There are 3 nested groupings, the coarsest first. Each group lies inside one group of the grouping before and may be the whole of it. The rows also spread widely along 8 directions, which tell nothing about the answers.
Known rows, each followed by its group in each grouping:
[-18.7   3.8  -3.6  -4.0   0.9  15.9 -17.6  -2.5  10.0 -13.4  14.4 -16.5
 -31.0  11.2   6.5  -4.0   6.8  43.0  21.4 -14.2  10.0 -23.7  10.5  -8.4
  -9.3  -9.9 -19.0  -2.3   3.2  18.7 -30.1 -33.8   9.4]  Q_811 Q_733 bevik
[ 10.2   4.5  10.6   1.9  14.6 -14.2  21.4  -7.8  24.3  24.8   5.8  33.1
 -15.2   5.7  -2.9  -3.5  -1.3  28.4  11.2  28.0 -18.0 -10.2  -8.2  10.0
  15.4  33.1  -1.7  19.1  -0.2  54.4  -7.3  -0.1  16.8]  Q_279 Q_660 fusa
[ 14.3  14.7  20.1   6.0  18.8 -33.7  35.0  -9.1  30.2   0.6 -11.8  41.8
   9.7   1.0  11.7   5.4 -14.2  28.8  -3.6  44.6 -43.6  -5.4 -25.4  -8.2
  16.3   1.4 -25.5  -2.4  -9.3  42.3 -23.4   8.7  29.1]  Q_289 Q_236 Farat
[ 10.7  15.6 -10.5  -6.4  21.6   5.1  18.6  -7.4  23.9 -33.8  -7.0  -7.5
   5.7  39.3 -10.1   7.8  -2.7  10.4  23.1 -23.6 -13.0   0.8 -15.8  -8.6
 -37.4 -35.4   7.9  -6.7 -29.6   9.9 -36.8 -12.4  30.5]  Q_289 Q_929 sofad
[-21.5  28.3 -27.1   0.5  18.2  -1.2   6.6   1.0  14.8 -22.3  12.2   4.6
  13.9 -21.4 -25.0   8.1  -7.9 -17.3  27.5 -14.2  -1.5  -6.0 -10.0 -11.2
   3.8  21.6  -4.2  18.3  -7.7 -11.2 -18.9 -16.4  31.5]  Q_289 Q_356 muzab
[  7.7 -17.9   1.4  -8.8  13.2  31.9  13.1  -2.3   4.7  -9.9   5.5  -5.8
  -1.1  15.5 -12.1  13.2  17.9  31.6  -7.1 -17.7  10.0  -1.8  15.1   8.0
 -48.0 -20.7  18.9  -5.8 -17.0  38.1 -12.0  -1.7 -17.0]  Q_349 Q_786 mitup
[  5.2  12.0  -2.1  -4.5  21.6  21.5   1.6  31.0  18.3  14.7 -27.7 -24.6
 -16.8  89.7  34.2  -7.2  30.2   2.6   9.5 -22.2 -21.6   6.0 -55.7  -3.7
  -3.2 -21.0   3.2   8.0 -35.4   7.1 -20.0   1.3  34.9]  Q_279 Q_660 Bak
[-14.9  11.2 -28.4  -3.9  33.7  -9.7  19.4   4.9   5.7 -13.2  -9.4  -9.1
   6.2  10.6  -3.6  12.0   6.0  -8.6  20.8 -16.6 -28.9   0.1 -24.8 -18.2
  -3.1   1.2 -17.0   2.3 -25.9  12.7 -23.6  -7.0  28.3]  Q_279 Q_744 rotaf
[ 13.7   7.7  26.6   0.1  15.2  26.3  35.6  15.3  30.4   8.9  -1.6   3.7
  -7.6  39.5  -5.1   2.6  15.6   3.1 -14.1   8.9 -19.2   5.8 -32.9   2.2
   0.6   4.4  16.7  19.8 -12.3  34.8 -17.5  14.7   5.0]  Q_349 Q_193 vebu
[-17.7 -20.8 -24.7  -6.1  33.4  -1.7  24.1  14.4 -12.9   7.4 -35.3 -30.9
 -16.1   9.9  18.8  12.3  24.8  20.5  -1.0 -11.3 -25.2 -10.6 -28.5 -26.1
  -3.0  -6.4 -28.1 -14.4 -21.7  45.8 -16.5 -14.6   0.4]  Q_279 Q_744 moz
[-17.6   3.4  35.6  10.2  14.1   1.7  32.5  27.5  26.0   4.4   7.5  31.2
  30.7  -7.7  14.2  24.6  10.9   9.8 -40.3  37.5 -52.3  13.4 -20.8 -13.3
   1.5 -17.1 -34.4 -22.1   6.6  12.7  -4.5  51.6  12.5]  Q_811 Q_568 tet
[  6.1  33.6  17.0   4.4   7.1  11.9  -2.0  13.2  34.3   3.5  19.3  18.7
 -14.3  43.6  -3.0 -11.1  -1.8   2.2  21.4   1.2  -7.9   0.0 -20.7  16.1
   2.5  11.4   9.3  32.1  -4.8   3.6 -19.7   0.0  32.2]  Q_811 Q_733 ref
[ -4.7   0.0   0.9  -7.4  10.6   4.2 -26.6  10.1 -10.4  18.7  24.7  49.0
  14.0 -20.3  -3.0  -5.7  -0.5   7.9   7.5   0.7   9.3   4.7  33.5  35.7
 -26.3  16.9  22.1  18.8 -11.3   6.4  18.7  27.0   8.9]  Q_811 Q_733 Sulib
[-20.6  15.0   1.3  11.1  21.7  -7.6  41.9  26.4  23.9  12.0  -1.7  12.3
   7.9 -12.2  -0.6  10.3  12.7 -15.5 -12.8  30.6 -45.6   3.7 -44.8 -15.1
  39.5  35.1 -27.4  13.3   9.9  20.3 -11.9  17.5  24.0]  Q_279 Q_232 guviz
[-25.0 -14.1 -24.9  -2.9  14.4   2.9  -5.9  16.4 -26.5  18.3 -13.2  -4.4
  -2.5 -37.3  10.5  -4.3  15.2  16.9  -4.0  -0.5   7.6 -12.5   7.7   0.6
   8.0  22.3  -9.2  -0.1  -2.8  26.3   4.4 -13.7  -4.5]  Q_289 Q_236 rezok
[ 20.4  33.8  41.6   4.8   8.7  11.4  21.3   3.8  61.8 -20.5  29.8  38.6
  17.4  47.9 -20.1  11.6  -0.9   3.9   4.3  -1.2 -29.0  11.3 -21.2   9.7
 -30.8 -30.4  11.9  10.3 -12.3   6.3 -24.6  30.8  33.2]  Q_811 Q_290 fureg
[-27.7 -18.1  20.6  10.0  10.1  26.8  34.4  51.2   3.2  23.4 -12.3 -17.7
  -2.7 -13.5   9.5  14.0  37.1  12.1 -47.0  20.3 -27.4  -0.7 -36.5 -12.4
  22.2   9.6 -21.7  -9.3  18.5  35.5   5.0  23.6 -19.0]  Q_811 Q_290 duruz
[-23.8  -2.1 -12.6  -3.1  18.4   7.4   3.4  31.1 -15.6  15.3  15.6  35.0
  43.0 -63.3 -18.5   4.9   5.8 -18.7 -17.6  13.9   1.0  12.0  16.3  20.7
  -6.4  33.1  15.9  11.0  -0.2  -1.6  25.9  35.4  -1.4]  Q_289 Q_929 dipet
[-26.6  19.5 -14.4   4.0  16.9  -4.0  17.5  15.9  18.8   3.2  13.3  -3.2
 -12.7 -19.9 -11.1   2.1   7.2  -7.6   9.9  12.9 -16.9  -9.8 -25.0 -11.6
  38.1  42.1 -24.3  20.2  13.5  21.1 -16.4 -17.6  21.9]  Q_279 Q_744 Nevim
[ -3.0   0.0  19.9  -3.3  -4.1  37.4  -3.4  12.1  26.2  -4.2  23.9  -1.1
 -14.5  21.4 -12.4   2.1  17.4  28.1  -1.6 -15.1  12.4  -6.8   4.5  11.6
 -30.2 -16.7  15.7   5.2   5.2  25.3 -10.9  -5.4  -3.1]  Q_811 Q_290 mes
[ -9.0 -43.8   9.2  -6.2   5.9  29.1   3.5  14.4 -10.0  28.7   5.0  -0.9
 -13.3 -15.5   3.5   3.8  34.5  53.1 -24.4   2.4  11.5 -11.8  21.8  14.0
 -28.2   1.0  10.9 -11.4   4.3  67.4  12.3   0.2 -31.0]  Q_279 Q_660 sovi
[ 20.4  10.4  13.9  -5.1  20.6 -11.5  29.4  -9.8  19.5  13.0 -20.7  14.3
 -16.9  41.6  17.2  -3.2  -1.1  23.6   6.8  18.9 -29.3  -7.6 -31.1  -4.7
   7.6   6.5  -4.6  14.3 -25.0  47.9 -26.4   2.1  19.4]  Q_349 Q_193 vebu
[ 17.1  -4.8 -16.8  -9.8  19.2  25.6  -2.0  -1.9  -6.2  11.1  -8.8 -15.3
 -28.7  40.4  -5.6  -6.8  14.7  15.3  20.7 -25.4  24.9  -8.4   0.4  19.1
 -25.2  12.3  36.1  23.0 -27.7  36.7 -10.6 -24.8  -7.9]  Q_349 Q_786 mitup
[-13.6  -8.5  -5.3  -4.4   6.4   2.4  -3.4 -16.4   9.9 -12.5  26.3  16.5
   0.9 -21.9  -8.1   7.8   4.8  38.8   9.9  -0.5  -0.7 -13.0  31.8  -1.0
 -30.3  -9.8 -12.5 -12.4   0.3  35.5 -12.1 -11.2   5.1]  Q_279 Q_232 guviz
[-26.4 -26.2 -18.7  -5.8  10.5   9.1  -7.9  11.4 -24.1  34.2   2.1   1.7
 -18.2 -39.7   6.5  -5.3  22.7  32.5  -4.2   8.8  12.9 -19.2  18.1   9.4
   7.2  40.4  -5.4   5.3   8.4  50.4  16.0 -12.5 -16.1]  Q_279 Q_660 sovi
[-18.2   5.8  -6.9   4.0  36.8  15.8  52.6  27.3  23.0 -15.0  -8.2 -14.0
  26.3   9.1 -17.6  30.7  20.6 -23.3 -12.8 -13.5 -45.6  17.5 -46.8 -27.8
  -7.4 -10.8 -12.9  -3.7 -15.9  10.1 -15.1  25.8  19.1]  Q_279 Q_660 sovi
[-18.3 -12.7 -13.2   3.3  20.5  -7.0  26.7  12.6 -12.2   8.8  -9.1  15.5
  14.9 -60.5  -9.5  11.5   5.9  10.1 -19.3  21.6 -13.5  -2.1   1.3  -5.7
  13.1  27.5 -12.5  -1.4   3.0  37.9   3.4   6.0 -10.4]  Q_289 Q_236 Farat
[-27.9  -1.1  -1.7   2.5  20.1   7.0  11.0  24.4  -2.8   5.8  -1.9   4.5
  16.3 -15.5   7.5  18.9  12.4  -0.8 -15.4   2.9 -23.8   6.4  -6.9 -12.0
  -5.5  -3.7 -20.9 -13.6  -6.6   4.3  -0.3  22.8   6.1]  Q_811 Q_568 tet
[-18.7   9.1  -3.6  -1.4   5.5  -2.1 -27.5  16.0  -9.1  30.9  -2.0   9.9
 -25.5   8.9  33.2 -13.7   8.7  21.0   9.2  12.9   0.3 -16.3  -2.0   8.0
  19.3  24.4 -16.3   8.1  -0.3  14.6  -0.1 -11.8  15.1]  Q_811 Q_568 tet
[-20.8 -27.0 -16.9 -18.5   8.8  -6.6 -27.2  -2.1 -45.4  35.9  -8.4  17.1
  -9.3 -42.4  34.8 -11.9  11.3  44.9  -6.3  15.1  12.0 -23.4  38.7  11.7
  -2.9  24.1 -11.2  -7.2 -12.4  44.5  17.0  -4.5 -14.8]  Q_349 Q_193 vebu
[-32.1 -17.9 -50.2  -0.7  36.7   7.8  26.4  22.0 -33.7  -3.3 -38.7 -40.8
   3.1 -33.4  -6.0  16.8  20.3  -9.0  -1.8 -28.9  -6.3  -1.8 -18.7 -28.0
  -0.1   9.7 -11.2  -6.0 -20.5  20.4  -7.7 -16.9  -8.4]  Q_289 Q_236 rezok
[-11.0 -17.6  -2.9  -4.0  24.8  -9.9  22.8  11.8  -0.3  12.8 -16.6   0.8
  -2.6  -2.7  18.6   9.3  18.0  27.2 -13.0  12.3 -33.5  -5.2 -18.9 -13.0
  -1.0  -4.7 -28.2 -15.6 -11.5  46.7 -11.3   7.2   6.1]  Q_279 Q_744 Nevim
[ -4.7 -10.3 -15.4   0.3  27.3  14.9  24.6   8.6   3.3   1.2   7.3  17.3
  21.6 -15.3 -30.4  17.9  15.1 -11.7  -1.9 -17.5  -8.5  15.7   5.3  11.2
 -36.6   4.1  25.2   9.9 -21.3  26.4   7.0  23.9  -2.9]  Q_279 Q_232 guviz

New rows. What belongs after each?
[-41.6  -2.4 -20.6   0.1  32.5  15.0  29.8  37.3   1.1 -15.1  11.9  -3.1
  48.0 -43.0 -22.2  30.0  24.3 -34.5 -22.3 -11.0 -33.6  20.1 -14.7 -19.2
 -11.0   1.3 -18.6 -10.7  -5.4  -8.4   1.0  33.8   7.2]  Q_279 Q_744 rotaf
[  1.3  -3.4  17.7  -1.5  16.2  -1.2   8.7  23.8  14.3  29.4   2.9  31.7
   8.1  11.2  16.7  -3.8  19.6  13.2 -16.4  26.0 -26.8   2.6 -17.5  16.5
   3.9  13.5  -2.5   6.5  -5.2  31.8   4.1  27.6  12.1]  Q_279 Q_744 rotaf
[  6.0  -9.8   5.2  -7.0  10.3  15.5   4.2  15.1   4.8   7.3 -16.7  -4.1
  -7.2  31.0  21.3  -5.5  14.8  34.5  -6.6   2.8  -3.5  -6.1 -13.3   5.4
 -20.3 -21.8   4.7  -8.2 -16.3  28.2 -13.0  -1.0   6.3]  Q_289 Q_929 dipet
[-10.9 -11.5 -30.3  -2.6  36.3 -12.0  26.9  -3.1 -12.2  12.6 -11.3  10.2
   1.8 -28.4 -14.8  12.8   4.3   4.3  11.3  -5.4 -13.2  -4.1  -3.3  -6.3
  -3.4  28.6  -1.1   8.2 -18.8  44.1   3.4   0.0   3.4]  Q_279 Q_660 sovi
[-54.7 -25.2 -46.2 -14.6  24.5  11.8 -11.5  33.3 -42.8  11.1 -22.5 -42.2
   6.1 -26.0  29.8   8.0  35.3   7.2  -6.0 -27.8 -11.1  -8.5  -3.3 -26.9
  -1.2  -0.8 -37.0 -26.4 -13.9   2.4   4.8  -6.5   2.0]  Q_279 Q_660 fusa
[ -2.2  16.0 -15.3   3.1  25.3  14.2  38.5 -14.4  36.1 -31.5  38.4   8.6
   3.8 -20.6 -74.6  22.8  -4.4 -15.5  26.9 -23.7   3.2   6.7   8.0   1.3
 -29.1  17.4  24.4  28.8  -5.4  30.7 -22.8 -15.9   6.8]  Q_279 Q_744 Nevim
[  6.1  -3.1  -6.7  -3.0  18.0  11.5  18.5   6.6   6.5  -5.2   7.9  16.9
  17.3 -17.4 -28.0   7.7   4.3   2.4  -0.9  -5.1   5.2   6.8   9.7  16.9
 -31.4   6.2  29.8   7.8 -10.9  25.6   0.6   7.8   0.0]  Q_289 Q_929 sofad
[ -0.9  -8.6 -25.7  -4.4  33.9  -9.2  10.8  12.2 -15.5  22.2 -41.7  -8.6
 -11.9  33.7  28.4  -1.1  17.8   4.2   9.7 -12.0 -25.9  -0.3 -32.8  -5.2
  -3.5   0.3  -5.1   4.0 -37.1  31.2  -7.0   1.5  17.9]  Q_279 Q_232 guviz
[ -9.3  28.1 -18.7   1.1  18.4  -9.6  11.5  -1.7  17.6 -19.3 -13.9 -12.8
  -7.6  19.8   8.6   0.7  -3.1   9.2  26.4  -7.5 -19.4 -11.2 -28.6 -23.2
  13.5  -5.0 -25.3   3.3 -15.6   6.3 -39.1 -28.6  40.0]  Q_289 Q_236 rezok
[  2.0  21.4   1.6   1.9  16.2  30.7  32.6  21.8  39.6 -29.8  -7.8 -37.0
  -6.9  52.5 -11.6   8.0  15.6  -4.3   5.2 -18.8 -17.4   1.6 -48.7 -19.4
  -8.4 -21.8   2.4   2.7  -8.0   4.9 -41.8 -18.7  25.9]  Q_289 Q_929 sofad
[-22.0   3.6 -28.2   2.3  32.2 -10.3  31.7  22.5  -8.0   2.8 -37.9 -17.6
   7.6 -10.6   7.7  12.3   9.7 -11.4  -2.1   1.0 -29.5  -5.0 -47.1 -28.9
  24.7  19.4 -26.7   0.8 -15.2  12.4 -14.3  -3.7  19.0]  Q_289 Q_356 muzab
[-24.2  -3.3 -14.4  -1.5   6.2  42.2  19.6  16.5  16.7 -27.1   4.8 -53.5
 -22.6   4.3 -21.0   9.3  22.0  18.6   0.9 -22.0  13.7 -16.1 -14.2 -21.9
  -9.2  -7.9  -5.1  -5.0  12.9  21.3 -35.5 -40.5  -6.3]  Q_289 Q_929 dipet
[ 11.4  17.2 -10.0  -8.0  17.7 -29.6   5.5 -21.3   6.6   6.2 -22.2   6.8
 -29.0  39.1  34.9  -9.2 -10.5  37.6  28.8  20.5 -20.1 -26.1 -21.2  -8.6
  21.2  15.3 -27.9   5.4 -21.7  39.0 -33.6 -28.5  30.6]  Q_349 Q_786 mitup
[-36.6 -36.5  -0.9   1.0  13.8  51.3   7.5  63.5 -23.3  21.9 -18.6 -42.5
  -6.4  -3.9  18.4   9.3  51.1  10.0 -43.9 -15.3  -5.4   4.8 -19.4  -6.3
  -9.8  -7.0  -8.4 -13.3   4.6  18.5  10.5  19.8 -31.5]  Q_811 Q_733 ref
[ -8.3  43.0  20.8  -3.5  -6.1  24.7 -14.0  15.0  39.1   3.5  45.8  23.0
  -2.3  11.8  -6.9 -16.0   2.2  -7.0   9.4  15.1   3.5  -4.5  -5.1  15.3
  21.1  34.4   8.1  36.5  11.2  -8.6 -15.1  -0.5  30.6]  Q_349 Q_193 vebu
[ -9.7 -14.2  25.5   6.0   1.3  35.9  21.0  17.6  18.0   3.0  31.9  19.1
   8.8 -27.8 -33.2  16.0  18.2  20.0 -24.8   2.1   4.6   2.5  17.2  15.5
 -29.7  -1.2  17.6   2.6  13.8  38.7   7.5  20.3 -23.2]  Q_811 Q_290 duruz
[  2.1  12.6  -2.9  -3.4  27.0 -16.5   7.9   6.3  11.4  10.2  12.9  48.6
  25.1  -3.5  -6.0   2.2   0.2  -7.9   6.5  11.6 -25.8  10.2  -3.7  16.9
 -10.3  15.5   7.8  16.3 -23.3  15.7   4.4  29.9  25.5]  Q_279 Q_744 rotaf
[  2.8 -34.2   3.8  -4.9  24.1  18.9  19.4  26.2 -11.1  35.0 -21.3   7.5
   5.8  15.2  11.1   5.7  35.0  20.3 -27.1  -2.7 -11.1  10.7  -9.2  15.8
 -28.9  -6.0  17.8  -5.7 -25.6  49.7  17.0  31.6 -15.5]  Q_279 Q_660 Bak
[-27.6   9.5 -20.7  -0.4  25.2 -18.4  23.4 -11.1  12.7 -25.5  30.4  28.9
  30.3 -56.6 -32.3  23.0  -7.3  -2.2  11.8   5.4 -24.0  -1.3  15.4 -13.8
  -8.9  15.7 -23.7  -3.2  -1.0  17.1 -15.3   5.0  18.0]  Q_279 Q_744 rotaf
[ -3.8 -30.5  13.9  -7.2  16.6  16.6   8.6  20.6  -7.1   7.9 -24.8  -9.8
  -2.4  30.6  33.2  11.0  25.9  42.2 -23.3  -5.3 -22.4   0.4 -10.6  -6.2
 -37.7 -47.3 -11.8 -28.1 -22.5  31.6  -9.7  23.2  -4.5]  Q_811 Q_733 Sulib
[ -4.1 -25.1   7.9  -6.4  10.4  11.2   3.3   3.1  -5.3   3.4 -20.3 -16.4
 -20.0  24.0  24.5   6.8  21.4  56.3  -9.7 -11.8 -10.3 -15.7  -2.3  -9.3
 -31.4 -40.7 -15.8 -27.9 -15.8  49.3 -13.3  -5.7  -8.2]  Q_811 Q_290 duruz
[ 24.5  18.8  43.9   9.5   0.4  26.8  24.4   6.0  66.1   0.7  39.8  39.7
   2.5  41.6 -27.0   0.4   8.8  11.1  -2.8  16.8 -13.3   9.6 -13.2  27.1
 -20.1  -1.3  29.5  27.1   4.0  31.4 -16.6  21.9  19.0]  Q_279 Q_232 guviz
[ 12.8 -16.0 -25.5  -5.5  31.5  15.9  14.8   0.4 -17.0   4.8 -37.4 -31.3
 -33.0  46.5  -9.5   5.5  17.3  13.3  23.6 -50.5  10.3  -4.9 -15.5   0.6
 -39.4 -17.3  32.2  10.7 -44.4  45.1  -9.5 -23.0  -8.3]  Q_811 Q_290 duruz
[ -6.9  21.1  27.4   2.0   6.6 -30.2  -4.9   9.6  17.2  17.6  15.6  66.0
  24.7 -15.8  27.1  -2.8 -10.5  19.2  -8.0  44.3 -39.5  -3.4  -3.2  10.5
  15.0   8.8 -29.1   0.0  -0.3  10.2   4.5  40.8  35.2]  Q_811 Q_290 duruz
[-21.5  20.6  -6.2   4.4  17.9  45.0  20.2  22.3  30.8 -42.2  25.5 -30.7
   5.9  22.5 -40.3  21.4  13.2 -19.5  10.7 -46.1  -3.5  12.2 -14.4 -14.7
 -36.4 -24.8   8.0  10.0  -6.5 -15.4 -30.1  -2.6  13.8]  Q_811 Q_733 ref
[-26.6  29.6 -11.3   7.3  32.1 -21.8  25.2  25.4   7.8   5.9  -9.1  14.6
  12.5 -14.5   3.7   9.3  -4.9 -31.9   6.1  18.8 -44.5   5.7 -43.2 -15.6
  42.1  38.5 -30.0  20.4  -3.8  -7.9 -11.5  22.4  38.7]  Q_811 Q_733 Sulib
[-26.2  -5.3   4.3   7.3  29.8  20.0  54.2  43.4  19.9  -2.8  -6.5  -9.5
  34.1  -7.4  -9.4  30.6  31.2 -17.9 -35.7   3.7 -50.1  22.6 -44.3 -25.9
   0.9  -8.8 -22.1 -13.4  -4.3  12.5  -8.3  41.7   8.5]  Q_279 Q_660 Bak
[-17.3  -9.2  32.6   3.4  -6.8  25.4  -2.9  45.5   8.3  33.9   0.1  -2.0
 -15.3   9.2  32.9  -7.5  32.5  34.3 -35.9  26.0 -14.1 -12.5 -21.5   5.5
  20.9   5.9 -19.2  -4.9  21.4  30.4   6.5  15.3  -6.5]  Q_811 Q_290 duruz
[-12.6 -22.2   4.8  -7.0  21.8   1.7   6.2  31.7  -9.9  31.3 -33.2  -5.2
   2.6  27.3  54.0   1.7  32.6  31.0 -24.9  11.5 -37.1  -2.2 -32.9  -9.6
   0.8 -17.5 -27.7 -22.0 -19.5  32.6   2.9  23.8  11.8]  Q_279 Q_660 sovi
[ 12.7 -29.5  45.5  -6.4   4.4   2.9  -2.3  23.2   2.4  37.7 -21.7  27.8
  -5.8  39.9  62.4  -6.0  23.3  65.9 -37.0  35.0 -30.9  -2.9  -9.7  14.8
 -20.7 -34.0 -15.0 -22.9 -12.7  48.0   1.4  40.5  -0.4]  Q_811 Q_733 Sulib
[-29.7  -1.3   0.9  -0.2  15.2  -1.7   3.2  32.6  -7.3  19.1  -4.9   9.3
   5.6 -21.2  23.6   4.7  13.1   7.2 -16.4  21.7 -25.4  -3.0 -15.3  -4.6
  21.3  18.9 -27.1  -1.5   5.1   9.8   1.1  23.3  11.7]  Q_811 Q_733 Sulib
[ 13.0  21.3   9.8  -2.8  23.1 -17.9  25.9   1.3  28.0 -13.3 -13.4  26.3
  21.9  31.1  11.8   6.2 -11.2  11.0   6.5  15.9 -41.0   6.2 -28.3  -6.3
 -11.9 -24.1 -11.2  -5.5 -26.9   7.7 -26.5  19.8  42.0]  Q_289 Q_929 dipet
[ -6.7  20.9  13.6   7.3   3.0  19.7   9.7   0.8  36.6  -7.8  39.0  14.9
 -19.1  -7.9 -39.0   2.3  -4.1   8.8  17.3   6.1   9.8  -9.5   4.7  10.9
   2.0  31.6  11.3  30.6  19.9  21.7 -20.8 -15.4   9.0]  Q_811 Q_733 Sulib
[-13.8   7.9 -35.5  -4.9  28.3  -0.8  -0.2   5.8 -16.0  -1.7 -26.0 -25.6
 -20.3  19.0   2.7   2.4   8.1  -1.8  29.3 -38.0  -2.7 -10.0 -19.7 -12.2
  -5.3   0.9  -1.9   8.5 -30.4  13.3 -13.1 -22.9  15.8]  Q_811 Q_290 duruz
[-11.1  29.5 -16.8   0.6  13.6   3.7  -1.0 -15.6  20.2 -30.8  27.4   6.5
  -3.4  -5.2 -34.9  10.2 -12.3   0.2  36.9 -29.5   5.7  -8.0  11.7  -4.7
 -21.2  -0.1   3.6  14.0 -10.0   2.7 -20.9 -22.8  24.4]  Q_811 Q_290 duruz
[-27.1  24.8  -4.1   2.5  17.1 -13.1  23.1   0.6  22.4 -27.0  16.8  16.6
  19.7 -26.8 -13.4  21.3  -9.6  -1.4   6.8   2.1 -33.2  -2.8 -10.6 -24.6
   1.4  -0.9 -35.3  -4.7   2.1   1.4 -23.8   9.0  30.6]  Q_811 Q_290 mes
[  4.3  -4.6  36.2   0.4   2.8   2.7   6.7  15.6  20.5   6.6  15.2  55.7
  40.6 -21.0   9.1   4.7   4.6  29.0 -32.5  36.0 -22.2  10.6  12.1  18.7
 -20.4 -15.6  -0.3 -12.1  -2.9  23.5   6.8  42.8   6.7]  Q_289 Q_236 Farat
[ 23.2  13.7  -9.3  -3.5  31.7 -20.1   7.4  -6.1   1.0  19.3 -29.4  17.4
 -26.6  52.3  13.4  -8.0  -8.1   7.2  35.8  -6.1 -15.9  -3.0 -26.2  11.1
  -2.6  13.1  14.9  28.1 -40.7  30.9 -16.6  -4.1  29.9]  Q_811 Q_733 Sulib
[  6.2  22.4  33.3   4.8  -5.2  38.5  23.8  20.4  59.4 -25.2  29.5  -0.7
   3.0  30.2 -22.2   4.1  12.7  13.2  -8.9   8.5  -8.2   1.6 -21.0   2.2
 -13.6 -17.1   8.8   5.1  16.2  11.8 -32.7  -2.7  18.2]  Q_289 Q_929 sofad
[ 21.0  23.0  -3.9  -1.0  34.1 -13.8  19.3  -0.6  19.7  -3.2 -33.9  -3.7
 -20.6  78.8  17.1  -0.3  -4.0   3.4  32.3 -17.1 -34.3  -0.3 -51.7 -10.6
  -4.7 -16.9  -2.0  16.6 -45.2  16.0 -35.8  -1.8  43.6]  Q_811 Q_733 bevik
[-16.6  12.7  -7.5   1.2   8.5  20.4  -6.6  34.4   3.5  10.3  -5.3 -11.6
  -5.1   2.2   9.4  -9.2  18.9  -4.2  -4.5   1.0   0.2  -3.9 -23.7   2.9
  21.7  19.1  -2.2  14.5   0.9   0.9  -6.2 -10.9  12.0]  Q_289 Q_236 Farat
[  2.6 -21.4  14.5  -8.8  15.1  18.2 -10.9  31.0 -16.8  27.6 -13.6  21.7
  19.0  20.7  26.0   2.0  26.2  20.1 -26.2 -10.7 -11.8  12.6   2.0  23.7
 -44.8 -32.4  19.6 -12.5 -32.8  18.9  25.0  47.4  -5.4]  Q_811 Q_290 duruz
